The rows of a group lie close to one hidden flat surface of 10 dimensions, which passes through zero. Surfaces can cross.
In the rows, 128 means zero.
Known rows, each followed by its group:
[177  85 137 195 111 122 167 142 106 106 127 136 121  96 133  83 156 112
 155  98 195 153] | mori
[ 63  80  84  90 144 155 140 117  97 138  94 177 127 118 171 130  63 134
 152 131 132 123] | Buke
[205 151 150 130  95 134 115 113 128 164 109 129 114 139 124 147 158 178
  88 105 135 101] | Buke
[142 109 130 121 135 113 116 196 108 136 157 130 190 132 138 144  97 156
 129 188  96  97] | Buke
[184 153 184 109 149 139 134 112 162 145 133 139 190 143  67 122 156 154
 116 155  96  89] | mori
[115 129 113 117 134 153 125 136 169 113 109 104 129 119  85 132 119 111
 116 134 161  76] | reviv
[145 114 151 164 142 160 136 125 148  91 159 129 122 144 172 140 112 145
 105 121 158 102] | zupi
[158 130 177 121  97 141 110  96 105 152 128 138 102 153 175 119 152 155
 132 118 124 139] | zupi
[194 109 161 131 101 148 134 106  99 139  77 120 134 139 123  76 208 175
 106  99 129 130] | reviv
[112 140  99 148 112 118 127  99 101 112  97 144  97 112 132 118 127 115
 144  44 166 159] | Buke
[137 162 112 133 128 109 150 113 115 121 125 138 102  95  92 126 165 100
 132  77 148 136] | reviv
[133 116 185 146 180 158 156  86 121 105 140 114 142 194  96 114 154 196
 135 172 106 126] | reviv
[141 155 169 154 129 108  86 139 176 108 181  94 137 160 157 151 120 144
 124 133 138 112] | zupi
[ 97 100 116 130 153 139 162 172 114  92 151 108 149 117 109 111 133  96
 138 185 110 126] | Buke
[ 91 142  86 139 141 139 137 107 119 143 105 140  94 122  91 153  82 118
 132 104 144 133] | mori
[182 117 125 186 103 152 135 130 138 131 110  76  81 145 115 131 160 138
  78 135 141 147] | zupi
[107  68 138 164 111 134 120 151 141  85 138 115 146 132 200  90 112 103
 155 135 159 156] | reviv
[ 47 168  63 121 155  93 107 137  98 126  97 129 143 135  27 163  58 134
 175 112 131 127] | kada
[173  78 119 144 114 130 146 181  93 120 147 172 185 116 194 136 101 157
 110 158 111 123] | reviv
[191  92 144 137 138 132 137 165 157 148 147 122 147  84 159  92 172 103
  96 123 141 103] | kada
[125 117 107 158 149 105 143 173 144  98 135  86 147 120  61 126 134 121
 147 162 164 108] | zupi
[124  93 150  97 135 124 147 130 125 153 153 175 153 110 185 112 121 116
 156 174 101 147] | zupi
[139  75 144 139 111  96 109 157 141 116 145 142 163 114 205 107 121 142
 169 130 181 125] | mori
[149 100 156 116 120 124 106 107 173 161  92 108 114 119 129  92 166 138
 151 111 190 104] | kada
[ 99 169 108 109 145 153 132 118 105 126 134 137 130 160  97 178  85 149
 102 153  70 116] | kada
[127 124 132 175 135 144 135  99 143 158 161 119  45 135 174 154 100 106
 118 123 142 168] | mori
[ 58 171 132  97 142 123  79  94 175 142 108  75  94 142  82 115 134  82
 151 108 125 137] | reviv
[156 144 135  91 117 137 138  97 192  97 149 168 138 105 203 146 156 121
  68 101 128 100] | Buke
[ 90  82 119 120 157 177 152 158  86  88 141 113 132 135 156  96 129 113
 120 163  94 114] | kada
[151  96 137  91 130 119 116 134 170 152 106 139 164 101 135 108 147 140
 135 129 160  83] | kada
[144 105 161 124 115 110 113 104 127 131 109 152 153 164 135 140 112 224
 180 150 181 104] | reviv
[ 60 115 107 141 186 124 157 129 158  74 156 135 139 115 105 127  93  93
 165 132 164 118] | zupi
[132 150 143 144 139 135 116  91 103 182 109 128  71 139  89 134 119 148
 149  89 153 128] | Buke
[ 62  92  47 107 156 144 131 166  73 125 102  97  89 118 132 140 111 133
 117 140 119 105] | mori
[ 74 139 156 132 150 136  97 109 182 105 137  64 108 144 115  88 149  69
 147 120 131 150] | reviv
[158 147 113 114 151 142 123 156 120 178 139 147 165 125 102 167  91 142
  73 145  56 101] | Buke
[165 132 130 160 152 177 170 100 124 163 129 144  93 127 107 135 123 113
  80 123  92 148] | mori
[197 149 167 154 110 161 146 106 172 161 134  89 101 142 105 116 185  99
  59 160  71 171] | Buke
[100  78 139 132  99 136 161 115  85  81 113 124 108 140 174  69 178 115
 176 153 138 189] | kada
[109 124 119  82 132 137 151 107 186  75 114 139 143 109 131 124 159 115
 122 133 164  85] | Buke
[ 81 130 170 154 150 117 117 120 130  99 187 112 110 155 172 116 111 102
 169 137 119 172] | zupi
[ 88 109 111 165 141 104 112 132  93 158 114 142 120 115 113 106  67  99
 195  93 153 178] | Buke
[127 123 140 125 129 173 170 137  69  93 133 103 112 162 105 115 166 147
 113 188  86 121] | kada
[154 115  89 135 152 142 182 156 127 105 112 135 142  87  65 124 147 113
 105 133 152  85] | zupi
[104 110 122 120  99  92  96 113  60 136  68 126 141 134 130  61 166 147
 185  64 128 192] | reviv
[166 145 172 146 169 129 166 135 171 102 187 123 146 104 114 106 183  83
 104 129 117 114] | mori
[138 138 158 184 129 112 146 147 108 101 175 111 130 134 122 106 141  86
 146 137 105 186] | mori
[155  97 159 129 155 173 164 115 145  89 153 174 144 127 165 132 113 160
 123 130 181  52] | zupi
[152 124 166 174 154 117 162 135  94  94 172 118 134 147 117 110 169 145
 143 148 114 156] | reviv
[159 143 145  82 140 111 169 112 188 105 137 155 165  90 104 117 195 109
 118 137 140  95] | kada
[120 151 115  82 170 109 151 147 163 139 169 168 174  83 115 141 127  77
 104 151  67 117] | zupi
[126 169 151  98 130 138 104 137 123 149 154  82 112 169 117 156 149 151
  87 185  49 119] | mori
[ 79 183 161 138 147 130 109  58 166 140 161 108  63 166 135 147 113  99
 135 115 102 185] | kada
[100 179 149 103 117  99 113  78 146 145 132 132 118 172 102 164 116 150
 153 166  88 173] | kada
[170 100 150 130 134 141 147 134 126 132 126 187 216 119 136  98 118 129
 121 137  87 140] | mori

New rows, each followed by its group:
[137 135  95 137 164 171 195 133 131 108 146 141 118  91 103 120 152  56
  56 123  72 139] | Buke
[132 120  95 114  75 129 102 189  43 130 103  93 125 155 133 144 134 174
 111 175  83 124] | mori
[163 108 120 127 100 132 150 152  93 100  99 133 144 115 105 113 160 158
 134 134 165  92] | kada
[143 130 132 114 122 109 156 130 168  61 151 173 166  83 161 117 155  97
 134  96 177 100] | kada
[124 118 121 112 123 153 142 142 111 106 149 167 158 136 187 155  95 140
  94 150  81 121] | kada
[136  92 166 148 183 143 160  92 184 132 152 139 122 108 149  85 155 100
 138 113 158 130] | mori
[172 149 122 121 102 126 124 141 105 181 144 134  99 112 156 147 144 111
  82 128  68 155] | reviv
[ 73 137 122  82 178 155 128  69 152 139  77  98  92 140  60 110 160 138
 139 112 147  93] | mori
[117 100  83 195 144 159 165 135 144  82 139 116 100 114 161 132 107  76
  76 103 132 170] | zupi
[107 139 105 106 114  80 113 121 117 121  98 155 144 107 105 131 118 144
 183  86 183 117] | reviv
[ 71  99  99 169 140 122 135 116 158 115 116  89  90 138 116 117 106  91
 158 144 156 193] | zupi
[ 89 143 133 107 146 114  96 104 130 153 109 125 118 148  88 143  95 161
 179 121 160 100] | Buke
[121 161 140 163 141  87 102 150 187 130 176  56 116 147 100 145 141  93
 114 164  99 171] | zupi
[103 178  94 128 127 125 139 111 118 180 167 139  41 120 128 202  76  85
 108 149  87 165] | reviv
[133 154 131 141 116 145 114 140  54 114 115  99 114 156  93 125 140 163
 124  96 120 111] | zupi
[179 100 160 191 113 131 158 119 105 124 107 128 124 125  94  79 158 129
 166 112 180 157] | mori
[109  82  81 117 113 153 119 132  87 152  67 154 130 122 161 121  85 145
 123 106 132 132] | kada
[ 99 124 114 153 136 151 129  88 110 177 116 114  61 137 146 116 117  88
 110 104  79 214] | kada
[123  69 131 152 109 113 107 191  82  89  95  86 185 138 115  65 146 151
 182 141 162 121] | reviv
[173 115 171 123 106 115 107 115 178 151 147 141 134 130 190 135 131 153
 131 134 164 109] | mori
[177 125 147 154 117  69  97 151 149 188 127 101 136 114  94 117 149 132
 151 131 150 147] | kada
[103  75 105 129 106 125 155 118 103 115  98 150 124 104 173  73 152  96
 158 117 132 196] | kada
[162  97 124 177 103 106 105 156 186 130 122  78 132 142 139 145 118 148
 117 164 171 133] | zupi
[128 156  83 101 113 117 102 139  76  98 137 179 145 129 210 180 107 188
  75  54 102  99] | Buke
[143 135 127 164 162 146 164 146  96 131 167 122 106 113 104 121 142  90
 103 126  90 146] | Buke
[146 108 145  97 154 169 152 108 129 143 110 159 175 131 130  98 148 130
  90 139  59 129] | mori
[127 134 143 159 111 124 136  80 117 134  80 159 148 142  66 100  99 131
 189  94 163 174] | mori
[149 107 170 173 137 183 141  94 149 128 144  94  70 177 157 137 129 152
  99 159 139 135] | zupi
[ 86 165 121 111 122 131 110  83 147 134 120 116  82 145 127 152 115 115
 127 108 126 150] | mori
[ 98 113 129 115 144 149 166 150 104  49 166  96 114 139 153 119 179 127
 117 181 111 110] | Buke
[140 155 133  81  77 108  97  83 130 183  77 145 107 122 140 118 158 128
 132  91 115 159] | zupi
[ 89 184 145 139 129 122  73 147  63  79 165 121 147 164 147 137  99 144
 138  59 105 114] | zupi
[ 80 147 127 108 178 133 136  82 153 132 168 179 102 106 169 148  92  94
 135  79 134 121] | Buke
[122 125 130  96 152 180 138 140 114 132 150 139 143 153 161 154 103 146
  73 177  50  97] | kada
[ 80 137 115 119 117 122 126 121 105  81 119  67  68 131 129  95 196 100
 139 108 139 152] | mori
[110 113 159 131 144 114 156 136 144  73 179 121 140 114 161  87 178  81
 151 155 122 153] | kada
[106 112 127 127 142  92 115 131 164 116 111 117 141  94 105  90 147 102
 183  90 205 113] | kada
[152 140 164 116 118  88 107 123 172 111 148 138 164 103 163  92 180 107
 139  78 148 131] | reviv
[187 103 136 151  67 141 130 130  75 150  79 130 126 145 129 110 144 171
 130 132 140 148] | mori
[101 142 136  68 169 109 112  82 102 145  92 181 199 150 113 112 138 193
 138  89  65 133] | reviv
[129 107 105 158 117 157 157 106  97 132  97 141  89 119 134 109 126 111
 122  97 139 168] | mori
[ 89 157  66 118 137 102 115 163 128  81 150 162 191 104 162 155  86  92
  86  80  68 155] | Buke
[ 92 111 152 134 225 127 143 130 183 124 190 110 133 118 117 113 131  95
 143 151 135 104] | mori
[100 125 156 140 171 116 129 148 107 115 129  69 148 155  30  93 157 147
 187 169 138 112] | mori
[128 164 143 116 155 110 131 111 154 100 150 131 118 110  94 137 155 134
 146  91 190  68] | Buke
[112  85 121 113 133 179 166 117 116 129 121 132  99 134 166 113 135 117
 111 174 101 141] | Buke
[ 74 128 133  94 134 130 126  77 118 169  94 128  90 144 107 111 126 121
 174 142 115 168] | zupi
[150 111  77 133  97  86 105 176 161 167  86  89 153 115  87 147 123 135
 108 173 119 145] | zupi
[164 150  96 101 112 102 142 125  95 148 115 187 145  72 140 126 158 116
 101  57 101 141] | reviv
[207 101 104 137 121 146 154 186 120 147 101 110 159 119  70 148 143 178
  74 185 129  62] | zupi
[198  93 120 163 103 174 152 159  76 117 112 136 129 130 149 129 139 170
  75 121 137  96] | zupi
[148 112 178  98 151 135 168 116 124 111 160 180 149 104 146 102 155 132
 168 140 163  77] | zupi
[121 110 113 119 128 167 164 121  39 127  92 156 113 126 110 104 136 145
 140 111 122 119] | zupi
[108 114 157 173 166 147 162 113 117  94 180 115 108 150 161 100 144  96
 121 140  84 193] | reviv
[154 167 159 127 110 130  87 120 135 110 142 131 139 149 156 148 124 165
 109  79 142  87] | zupi
[203  92 149 115 130 161 199 115 144 138 140 182 128  81 162 105 178 111
 100 146 135 109] | zupi
[ 77 117 120 130 166 143 135 125 122  64 137 163 156 123 135 129  77 140
 171  91 192  71] | zupi
[ 76 109 133 102 190 162 127 116 171 100 136 144 192 142 152 111 104 114
 100 130  71 123] | reviv
[144 171 110 138 100  96 105 141 131 164 123  78 103 121 102 131 167  87
  90 122  62 196] | zupi
[103 131 122 144  89 107 155 143  66  61 148 145 142 153 149 136 118 138
 163 161 110 179] | kada
[167  79 150 166 121 152 157 129 125 110 114 111 108 140 118 112 147 166
 150 156 198 101] | zupi
